The rows are grouped in 4 ways, from coarse to fine. Each group lies inside one group of the grouping before and may be the whole of it. The rows also spread widely along 16 directions, which tell nothing about the answers.
Known rows, each followed by its group in each grouping:
[ -1 -17  -1   3  10   4  -2 -18  -3  22  -6   8  32  16  -5  -4 -13  -1
  -9  -8   2   1  -1 -13  -7  -3   8   2  -1  10  13   5  -6  -4   4  10
 -21] => kovef k687 k770 k370
[-31 -29  26 -20 -18  19   3  18 -26  23   3 -20 -13  28 -74 -61   5  36
   1  -2   1   5  26 -11 -14 -15   3 -26   5  -1 -20 -22  34 -44 -21 -19
 -58] => gok k4 k690 k48
[ -9   8  -5  13 -32   5 -18  -6 -24 -26  14  13 -31 -11 -12 -12  27  19
 -10   8  -1  22  -5  -3 -12 -11  -8 -19   0 -14  13   3  33 -21 -36   2
   0] => Kaz k538 k900 k653
[-24  28   7  -1  33  -6  -3  -2   9  20  14  -4  15 -15  -3  -4 -28 -14
   3  -1  17  -2 -14  -9  48   7  -5  16  10   6 -25   7 -14  -6  19 -51
  34] => gok k4 k665 k857
[-20 -41 -14 -18   3 -21  34  28  21  24   9 -59  37  63  -3  -3  12  19
  -2  10  20 -35   3  18   1  -3  55   3 -47   4 -28 -18 -46  10 -14  10
 -34] => kovef k368 k8 k103
[-33  13 -15  23  11  -4   5 -17   1  -7  29  -7  32 -36  38  23  -1  49
 -22   8  24   7 -26  -3  31  29  14 -15 -26 -30   7  11 -22 -23  -1  22
  19] => kovef k687 k992 k898
[ 13 -14  -4   0 -14   6 -20 -22   1  29  18  20   5  25  -1  -6   7 -37
  12  12  -6  -9 -13 -42 -16  -5  -3  -8   1   9  21  10  21  -1   3  -2
 -20] => Kaz k538 k196 k621
[-11  18 -23  15 -17   4  -7 -27  45   1   5  26  27 -26  21  38 -17  -1
  -1  11  29   4  -1  -3  42  21 -15  27 -23 -27 -12 -20 -18   8  25 -13
  -3] => Kaz k172 k360 k573
[ -8  -2 -27 -17  27 -10  19  -1 -11  18  -3  16  -2 -17 -25 -25  -3  -2
   9  -6  12 -23 -33 -51  25  -8   5 -13  39   8 -15  11 -29 -13  31 -22
 -14] => Kaz k172 k360 k912
[ -9   4  27  -5  27   8  17  25   5  19   6 -21  -6 -12   5  -4   9 -10
  10 -26   2 -15   4 -28  -3  18   2  -6  27   7  -6  29  12 -23  27 -30
  17] => kovef k368 k326 k950
[-38   4  -8  -3  36 -12  47 -28 -33 -21  -3  -6  19  26  -7 -44 -12  64
 -17  -3  -8  27  30  38  -6 -28  19 -31   1   6 -30  17 -11  22 -34  10
  -5] => kovef k687 k770 k226
[  5  32  36  26  13   4 -12  11  -1   2 -18 -19   5  -8  -4   3 -12  45
 -11   1   7  37  36  33   8  18  -7  45 -21  18 -16  -1  17  -5 -23 -17
  28] => Kaz k538 k803 k674
[ -2  -3 -14 -13  26  -4  -1  -4 -18 -21  -7  -4  -2  18  27 -10   5  67
 -21 -15  34 -19 -25   7   6 -16  28 -33  -8  -8 -11  32 -46   8 -16   9
  -3] => kovef k687 k992 k811
[  1 -13 -11  -4 -14 -11  14  16  25  -6   5   0 -16 -14  -2  19  25 -16
   2 -11  20 -27   8 -16  13  17  -6   5  11 -35   8  -8 -14  -6  31 -11
 -11] => Kaz k705 k861 k544
[-28 -24  -5   0  -5   8 -45 -13   9  30  36  -4  20  40   1  12   0   1
 -20 -21  43 -25 -21 -21  14   1   3 -13 -18 -45  25 -10 -27 -29  -3 -10
 -19] => gok k909 k452 k184
[ 25  16  -4 -18   2  12  19  -1  11  -1 -24  16  -4  -1  16  28  -8  35
   1   5  10  21 -30  -8  38  -1   3  32  -9  29 -32   8 -22  21  14   8
  -5] => gok k4 k665 k238
[-15 -17 -24  -4   2 -17  -3   2 -28   1   4  -8   8  -3 -23 -10   0  39
 -26  11  16   4 -24  -7  27  -4  22  11  -9  10  -2  -6 -26 -20 -13  19
 -19] => kovef k368 k8 k103
[  0 -12  -1  19 -13 -17 -31  40  -4 -16 -10 -23 -12 -38 -13  25  11   5
 -12 -31  26 -24  -4  12 -12   3  32  15  -2  24   4  29  -1 -32   3 -14
   5] => kovef k368 k326 k950
[ 31 -13 -12  11 -10 -13  27 -10  15 -13 -30   5  15  11  18  26   7  13
   2   1  -8   7  23  13 -16   8   7  21 -23   9   8   2 -12  33   4  38
 -27] => kovef k687 k992 k898
[-22  -5   0   6  -2 -21  13 -20 -13   0  42 -10   9  20   0  15  -5  14
  -5  19  -3  28  17  14  15   0  11  13 -17  25 -22  22  23  22  -7   2
   6] => gok k909 k452 k184
[ -6  -1 -35  -8 -11 -20  13 -24  -7 -13  34  15 -28   7  12 -18  28  11
  12  34  12 -13  -8 -28  21   7 -19 -25   0 -35  -4  -8  -5  15   1  -2
 -13] => Kaz k705 k861 k544
[-18   5 -32  -7  -7   0  13 -14  12   7  17  16   1 -10   0  -9  11   8
   6  18  17 -11 -28 -39  34   7 -11 -14   1 -38  -9 -24 -22 -11  11  -6
 -15] => Kaz k172 k360 k912
[-40   2 -24  21 -11 -24  24   3  23  -1  25 -27  15 -13  -7  13   6   5
  -6  18   6   9  12   7  41  29  -4  21 -25 -23 -18 -38 -14 -12  -1  -4
   6] => kovef k687 k992 k898
[ -8  -4  10 -21  10   0  11  23 -15   0  -9  -7 -18 -13 -29 -15   2  24
 -19 -11   9  10  -1 -10  31   1   3  17  23   6 -16   1  -4 -22  11 -13
  -1] => kovef k368 k8 k103
[-15  -6  -3  -3   0  10   9 -20  10 -14   0  13  14   9  18  24   5  49
 -28 -27  29   4   2  12  13   4   0 -14  -8 -54  25   1 -34  -3   4  24
 -22] => gok k4 k665 k238
[ -4   9 -18  21   4   3   9 -36   6   2  17  12  35 -18  47  12  -6  16
  18  20   5  -5 -13 -17 -11  16  11 -23 -26   7   2  30   4   9   7  18
  -9] => kovef k368 k326 k950
[ -7  -5 -20  -8 -34  -1  30 -27  -6 -14  36  24 -14 -17  10  12  23  19
  -4  38 -10  30 -14 -25  20   6  -3 -10   0  -7   0  11  29   7   6  35
 -13] => Kaz k538 k803 k674
[-25 -11  -7   1  25 -35  31  14  -8  20  19 -45  33  30 -20 -20  12  10
  -9  18   3  -7   7  12  17   9  23  14 -17 -14   4 -28 -30  -7 -21   6
   5] => Kaz k705 k861 k544
[ -9 -15  -1  24  27 -20  -6   1  -9  20  23 -22  14  24  15  22   6  30
   3 -21  19 -21  -5 -14 -17  10  26  -4  -7  35 -11  49 -12   1   8  -3
  -6] => Kaz k172 k360 k912
[ -8  -7  13   3 -23 -13  31   3  10  -2  15  -5   0 -35 -20  16   5  13
  -1  17  -2  13  38   0  25  39 -12  21  -3 -22   4  -9  24  -5  33   9
 -18] => gok k4 k665 k238
[  7  -2  23 -12 -25  34  29  -5  27 -16 -10  26   6 -29  16  38  -4  19
  -6 -14   5  19  21   9  -6  -2  18  -1   0   8 -18  37  31   9  31  13
 -15] => Kaz k538 k196 k621
[ 20  18 -17  -8  28 -21  24   2  24  24  -5 -12  32 -10  31  16  -4  21
  -3  39  23 -14 -31 -19  57  38   8  38 -26 -16  -3 -19 -59  13  21  11
  17] => Kaz k538 k803 k674
[ -9 -10  14 -28 -28 -11  20  31   7  -8  13 -24 -13  -7 -32  -4   3  10
  -7  35  11  12  24  30  36  -4  26  31 -17  17 -54 -13  27  11   1 -23
   4] => Kaz k705 k861 k544
[ 10   7  22  21  -9  -6  -9  11   1   0  -8  -7  10 -25  -8  11   6 -18
  -7  -4  -5  11  22  11 -17  10   5  21   1   0  32   8  26 -14  -4  -1
  17] => Kaz k538 k803 k674
[ 14  -6 -22  -2  18   1  51 -21  15  15 -10  13  19  37  22  -7  17 -19
  29  -8 -18 -17 -11 -37 -33  -8   1 -27  11  -3  14  14 -21  23   8  16
 -27] => Kaz k538 k900 k653
[-14   3   9   2   3  -4   1  -9 -11   9  15 -12  18  15 -10 -17  -6   6
   2  12   0  10  11   9  -1  -5   8  -4 -17  -3  -3  -2  13  -3 -20  -8
  -2] => gok k909 k452 k184
[ -4   0  18   3  14  -4   2  11 -11   1   3 -11  27 -23   3   3   5   1
 -17  -8  10  -5  -2   9  -9   3  29  -6   3 -13  31  20   4 -21  -1   7
  19] => Kaz k705 k861 k544

New rows, each followed by its group in each grouping:
[ 16  -7 -24 -26  24 -25  41  14  -1   7 -30   1  16   1 -23 -17   5 -25
  -1   4  -3 -16 -20 -12  19 -17  20  19  21  -1   9 -18 -45   9  11   5
  -3] => Kaz k705 k861 k544
[  2 -18  12 -20  14 -20  17   1 -19   7   5   2   6  -2 -26 -15  -2 -27
 -14  -4 -10  -1  13  -1  -5 -17  24   1  35  16  21  34  13   6  14  -3
   8] => Kaz k538 k803 k674
[-11 -13   8 -26  -3   5   7  17  -1   1  22 -21   1  -3  19  -9  18  31
  -7  11  27 -27 -15  -8   9  10  30 -31 -13 -23  -6  18  -5 -14   6   3
  -4] => kovef k368 k326 k950
[-14   6  13  27  16  -5  18 -13   1  10  10  -7  46  -8  13  15   4   0
 -16  -8  -8  15  13   6 -15  20   8   2  -7 -24  46   9   2 -15  -9  24
  16] => Kaz k538 k900 k653
[-42  -9 -19  -1  11 -19  -9 -10  -5  -1  29 -11  -7  36 -12 -11   5   8
 -28 -17  19   4   2   5  35  -8  -8   1   4 -26  -3 -18 -28  -7 -19 -20
  12] => kovef k687 k992 k898
[ 31  11  11 -10  24 -15  19  14   8  -2 -15 -14   1   3  30   1   4 -20
  13   3  -6 -12  -1   3  -5   3  19   7   2  25  -7  31  -3  32   9 -11
  30] => kovef k687 k992 k898
[  7   0 -10 -11 -19  -1  14  17 -12 -28   9  -1 -52  -8  14  32  43  35
 -17  -8   3  23 -29 -18  22   5  -4  13  11   7  -4  14   3  -7  -2  25
  11] => kovef k368 k326 k950
[-26  11   3  14  29  15  -2 -15  -8   2  15   2  15  17  22   4  -1  15
  -7 -37  10   5 -23  -4 -20 -22  18 -30  10  15  -2  47  -4 -10 -19 -14
  21] => Kaz k538 k900 k653
[-27  47  -8  27  13  14  20  -5  17 -10 -15   4   0 -42  -7 -33 -12  20
  31   5   7   8  21  -2  15  11 -29  -7  -1 -16 -48 -23  10 -17  -2 -52
   5] => Kaz k705 k861 k544
[-11  -3  20 -18  14   0   8  22 -14 -12   3 -19  -9   8   4   5  16  16
 -36 -26   6  14 -11  14  13 -11  24  -1  14  -6  10  18  -6 -12 -15   5
  35] => kovef k687 k992 k898
[-13   3 -20  -1 -12   1  -7 -23  17  -7   7  17  21   8   6  12  -8  -4
 -16   5  19   5  -9  14  18 -17  10   6 -17 -18   2  -7 -18  11 -13  -4
   3] => Kaz k538 k900 k653
[ 10 -10 -15  18 -12  -6   2  -2 -10   0  -2  -3   3  -5  10   8  10  19
  15  13  -3  -2 -10 -17 -21   6  16  -1 -21  39  -9  24  12  -1  -5  18
 -28] => kovef k368 k8 k103
[  3   4  12  -6  16  13   1  -1  -4   7   7  -3  -1  32  23  -1  14  13
   0 -12   8   2 -14  -7 -10 -12   8 -12   0   6  -3  20   2   5 -14  -6
  11] => Kaz k705 k861 k544
[ 15  14  22  -6   5  14  20  29  16  15 -15 -14  20  -9   5  17   5 -25
   2  -2  -9  10 -22  -3  -1  -2  27  25  -3  25  -1   9   8  -7  -2  -4
  28] => Kaz k538 k900 k653
[ 15  -5  27 -34 -14  30  39  14  -3  -6 -30  14  13 -29 -10  19   0  26
 -19  -4  -6  32 -14   2   9  -8  27  11   8   8   7  12  14 -13  15  36
 -16] => gok k4 k690 k48
[  2  -5 -11  -8  25 -25  15 -39   8  -3  18  23  29  12  40  38 -11 -36
 -25  -9   1   8   6   7  21   1   3  23  16  -9  37  32 -23  42  27  16
  28] => kovef k368 k8 k103
[-18  -3 -17   7   9 -24   8  14 -10 -17   5  -7   6 -38 -14  24  -3  24
 -24  -8  25   3 -14  14  31  -2  29  24   6  19 -15  20 -20 -12  10  -2
  16] => Kaz k705 k861 k544
[ -4   2 -13  11 -25   2 -12 -45   6  -3  23  36  -4  -6  10   5  -4 -28
   0  18  -7  19  12 -19  10   6 -31   1   5  -9  12  -1  33  14   9  -5
  -3] => kovef k687 k770 k370
[-14  -1 -13  -9  15 -21  31  17  -6   6   0 -26  13  -3 -19 -25   3  54
   3  28  19 -14   0   0  25  10  26  -1 -20  -1 -39 -11 -27  -3  -4  -4
 -16] => Kaz k172 k360 k912
[ 10  13   7  13 -22  17 -14  -1   7   1 -14  -2  15  29   5   3  13   6
  -6   9  -5  29  -4  18 -17 -13   4  17 -36  -3  14 -25  11  -2 -52  11
   1] => Kaz k538 k900 k653
[ 23   0  18 -28 -28  36 -27  26  13 -17 -42   4  -5   3   8  -7  11 -10
 -12 -19  18 -11 -17  18 -26 -36  30 -13 -13 -16  14   0   2 -11 -26  -9
  -6] => kovef k368 k8 k103
[-25  -8   2  -9  10 -12  -6  -6 -19   7  46 -12  -2  16  10   6   6   3
 -22   3   8  10 -17  -9  22  -1  15   2   4  13  -1  29   8  -3  -5  -4
  24] => kovef k368 k8 k103
[ 13  -1   4  14 -35   8  -8  23   4 -27 -23   4  -9 -65 -12  10   4  26
   9   4  22 -12  14  11 -17   5  23  -3 -14  13 -19  21  29 -19  12  -8
 -24] => Kaz k705 k861 k544
[ -5  -4 -17  -7 -23  -5 -37  -5 -12 -12   5  19  -3 -26 -20  -7  -2  19
 -20  15  34  -6 -17  -2  25 -12  12   0  -5 -17   1  -5  -7 -15  -7  -8
 -11] => Kaz k172 k360 k912
[  7   6 -14  -4  22 -15 -10  -9 -13 -15 -19  10   3 -13   6 -11 -15  22
 -14  -7  20 -12  -7   9  11 -12  16  -4   6  11  -9  28 -26  13   3 -11
   7] => kovef k687 k770 k226
[ -5 -21  18 -32  14  -8  30  11 -20   4  31  -8 -22 -10   1 -26  25  20
  -2   0  13 -33   5 -34  -6  10  19 -53  37 -23  10  54  13  -8  33  -4
  -7] => Kaz k538 k803 k674
[ 13  15   5   1  14   2  -5  -7   0   0 -14   6  -4  -1  14 -15  -5   8
   9   2   6  -3  14  -6   0   7 -11   4  -1   3  -8  12   3  11   3 -20
   0] => kovef k368 k8 k103
[-10  -1  28   8 -24  22   5 -25  34  11  28  15   2  11  17  33  -5 -16
  10 -10  -3  21  43  -2   2  21 -26   9  -4 -11  -3  13  45  15  28 -15
 -11] => gok k4 k665 k238
[ 15  -9 -17   1   1 -14   7   4   8   0  -5   4   9   7   9  31  14 -13
 -10 -13   7  -8 -25  -8   0  -7  21  17   2  10  19  17 -27   8   4  15
   3] => Kaz k538 k900 k653
[ 19 -25  13 -35   1  -5  20 -20   6   1   9  22   7  33  18  26   9   0
 -25  -5   8   6  18   4   7  -5  12   9  13 -18  23  27  -4  43  25  27
  -8] => Kaz k172 k360 k912
[ -8 -45 -14 -11 -19  -1  -6  -7 -24   9  11  -7  -3  34 -22  -9   8  81
 -19  16  24   3  -1 -12  10   2  18  -2 -30  15 -22   0 -10  -9 -10  35
 -69] => kovef k368 k8 k103
[ 64  20   7  18  30  -3 -28 -19 -28  11 -43  39 -10 -26  10  -5  -1 -13
   3  -7 -15   8 -17 -54  -7  22 -41  23  35   9  62  18   1  -6  17  17
   7] => kovef k687 k992 k811
[ -9  -4  26 -23  22  -4  28  11   1   4  10 -33  42  24  17   9 -13  43
 -22  18  19  14   8  49  17  -9  57  16 -34  22 -33  22  -7  26 -14   8
  22] => Kaz k705 k861 k544
[ 17  -7  27   8 -15  10 -34   8  14  26   9  -5   2  13   4  16   4 -20
   2   0  10  -4   7 -13 -13  10   3  19 -11  15  11  15  29  -6   3 -16
   3] => Kaz k538 k803 k674
[ 10  -8  10  -7   1  -4  -1   7 -16  -9  -3   1   1  -9   4   5   6 -17
 -13 -13  -8   5 -11   2 -15 -18  29  -5  15  24  17  39  18   1  -3   7
  19] => kovef k687 k992 k898
[-31  -3 -23   4  25  -6  26 -20   7   9  26  -8   6  55  28   7  22  -6
  -4 -28  -2   1 -15 -16   1  -6  -8 -14   9 -19  14  -1 -32   7 -14   6
   8] => kovef k368 k326 k950
[ -5 -15  -2  -1  -2  -6   3  10   2  11   1  -1 -18  37 -21  12  24  -6
 -13 -32   2   9   3 -16   3  -9 -10  21  21  -3   9 -10  -9  -6  -3  -2
  -8] => Kaz k172 k360 k912
[ 34 -11   2 -13  31 -53  11  -2 -59  -7  13 -16  -6  29  15  -3  28  44
 -26  29  -5   5 -15   1   7  11  18   7  -4   0  51  31 -26  27 -20  57
  12] => gok k4 k665 k857
[  5   6  48 -13  25  -1  -5   2  -8  20   9  -9  30  20   1  10 -13 -36
 -29  -8 -13  31  10  25   1 -13  23  34  12  22  27  30  25  12 -13  -7
  57] => Kaz k538 k900 k653
[ 15  -8  18 -24 -28  22  -1   1   3  15   2  23  -2 -18 -14   4   3  -2
  -4  20   2  17  -7 -27  16   2   3  13   6   3  -1   1  34  -7  20   6
 -16] => Kaz k172 k360 k912
[-36 -11  -7   4 -22 -10  27 -16 -22 -11  57 -16   3   1   3 -20  25  44
   2  49   1  13  10   3  -1   7  16 -38 -27 -14 -15   6  37  -4 -24  20
 -15] => Kaz k705 k861 k544
[ -7 -13  12 -21   4 -10  46  13   5   7   8 -23  -6  10  -9 -10  10  26
   0  15  -1   5  34  -3  21  24   1  13  -2  -6 -24  -4   5   9  19   2
 -18] => kovef k368 k8 k103
[ -3   3   4 -19   5 -22   5  19 -16  -1  10 -18  -5 -20 -17  -2   0  22
 -16  22  18   1 -14   3  45  10  16  19  -3   3  -9   1 -11  -8   5  -7
  16] => gok k4 k690 k48
[  4  -1   2   2  -7   5  26   5  33  -3 -23  -8  30  24  13  38  -3  -1
  -3 -19   3  11   8  32  -5 -10  20  27 -26   6  -2  -9 -20  19  -6  11
  -8] => gok k4 k690 k48
[  4 -10   5 -13  -8 -13   4  11 -14 -29  -1   0 -13 -32  -3  11   2  19
 -24  -2  13   3   5  16  14  -5  27   2  10  10  -4  36   9   6  11   6
  11] => kovef k687 k992 k811
[  7  -6  -8   4 -15  -3   0 -21   5  13  15  12  22  15  13  18  11  -4
  -5  21  -1  13  -8 -15   4   8   0  14 -18 -12  23 -10   5   9  -4  27
 -11] => Kaz k172 k360 k912
[ 22 -13 -42  -3 -18 -20 -17  15 -21 -11 -10 -13  -7  27   0 -11  33  32
   0  30  19 -20 -53  -3  -6 -24  34  -4 -40  12   1 -17 -37   1 -49  25
 -23] => Kaz k705 k861 k544
[ -7  -6  35  11   8   1 -12  -2   8  16   0  -8  22   7  -8  34 -23   4
 -34 -23   7  35  39  25  20  16  -2  56  -2  21   1   9  16   1  11  -5
  19] => kovef k687 k770 k370
[-26  11 -25   7   9   0  68  25  21 -19   6 -24 -24  21  27  35  54  45
  -5 -35   4   9 -31 -15  14   9   0  -8   4 -26 -16  -9 -47 -13 -10  19
   9] => Kaz k538 k900 k653
[ -2   7  -2  13  24 -15   9   7  -7  23   9  -8   5 -29 -14  -2 -11  22
  12  13  11  -7 -11 -35  27  29   1  18   7  33 -29  22  -4 -15  26 -21
   3] => Kaz k538 k900 k653
[-11  13   5  25  10 -10  16  16  -5  -7   8 -22   8 -39   8   6  19  27
  -3  -3   9  -9   0  -6  -6  30  11 -14  -4 -22  18  18  -1 -30  -1   4
  14] => Kaz k538 k900 k653
[ -5 -19  -7   2  -1  -7 -26 -11  18  26  35  -7  13  44  18   2  10 -47
  14  -3  19 -40  -5 -19 -16  -5   9 -15  -9  -9  12  10  -2   9   1 -29
  -2] => Kaz k705 k861 k544
[ 33   3  11 -11  12   4 -18 -23 -13  20   4  13   4  29  30  -9  -1   6
   3  25   0   6  -9 -24   2   8  -7   8 -12  14  13  18   9  22  -3  10
  -3] => kovef k368 k8 k103
[ 26   3   2  -2  18 -17 -24  30  -7   2 -22 -19 -14  -8   1  -4   8  21
   4 -11  35 -46 -17 -11   3  14  11   0  -5  -6  10  14 -37 -13   8 -22
  -3] => gok k4 k690 k48
[ -7 -13  -2 -17 -16  13   9  -7  20 -18   7  10 -14  14  23  -8  21 -16
   5 -21  13 -28  10  -5 -22 -14   7 -53  10 -39   5  21   6  10   8 -14
 -12] => kovef k687 k992 k898
[-21   4  -8   2 -28  25   4   2  38   4 -12   8  14 -14 -22  -6 -18 -13
  17  -3  13   0  10   6   3 -21  12   2 -12  11 -47 -13  13  -9   2 -41
 -21] => Kaz k538 k803 k674
[  8  41  21  -2  -4  18  20  39  32 -29 -31 -13 -17 -16  24   6  26 -14
  14 -27   3  -3   8  25 -20 -10   9  -7   1 -21 -13   2   8   3 -16 -37
  39] => Kaz k172 k360 k912
[ 22  -5  45 -22  28  13 -15  40  -4  24 -11 -36 -14  33  15 -25  15  16
  10 -22  20 -39   5 -11 -28   7  19 -18   2   8  -6  34   2  -8   1 -31
   5] => kovef k368 k326 k950
[-33  -5   1   6 -33  16 -26   6  46  -8  40 -10   4 -25  38  53  -1  14
 -14 -11  55 -21  -2   9  29  24  18  -4 -34 -25 -28  21   3 -13  26 -28
   6] => kovef k368 k8 k103
[ -3  23  19  11  56  -9   3  10   9  15 -10 -20  38 -11  23  -1  -7  10
 -13 -20  28 -22   6   7  14  26   4   7   2 -43  29   3 -42 -14   9 -19
  37] => Kaz k705 k861 k544
[ 24  25  17 -11  31   2  17   0 -25  10 -26  -7  18  14   6 -45   2  51
   6  34  -4  13  -2  -1  -2   1   8  -2 -18   2  -6  -6  -7  10 -31  12
   0] => Kaz k172 k360 k912
[ -6  11  14 -16  -2  15  18   7   2 -22  13   3  -4 -15  28  18  14  -4
  -9  -9   4  11 -16  14  -3 -22  31 -17   9   6  -8  41  23   7  -3  -5
  34] => Kaz k705 k861 k544
[ -6 -27 -44  11 -32 -16  14 -27 -13  -7  11  27 -29  -7 -26   2  16  29
   3  14  -3  11  11 -42  18  15 -31   9   8   4  -9 -10   5  -4  22  24
 -64] => kovef k368 k8 k103
[ -2   4  12   3  24  17 -27  10  -5  25 -19  -6   8   6  -9 -24  -4  15
  -9 -26  20 -12 -17 -28   5   6  -6  -7   7 -16  13  -8 -21 -38  -5 -20
  -3] => kovef k687 k992 k898
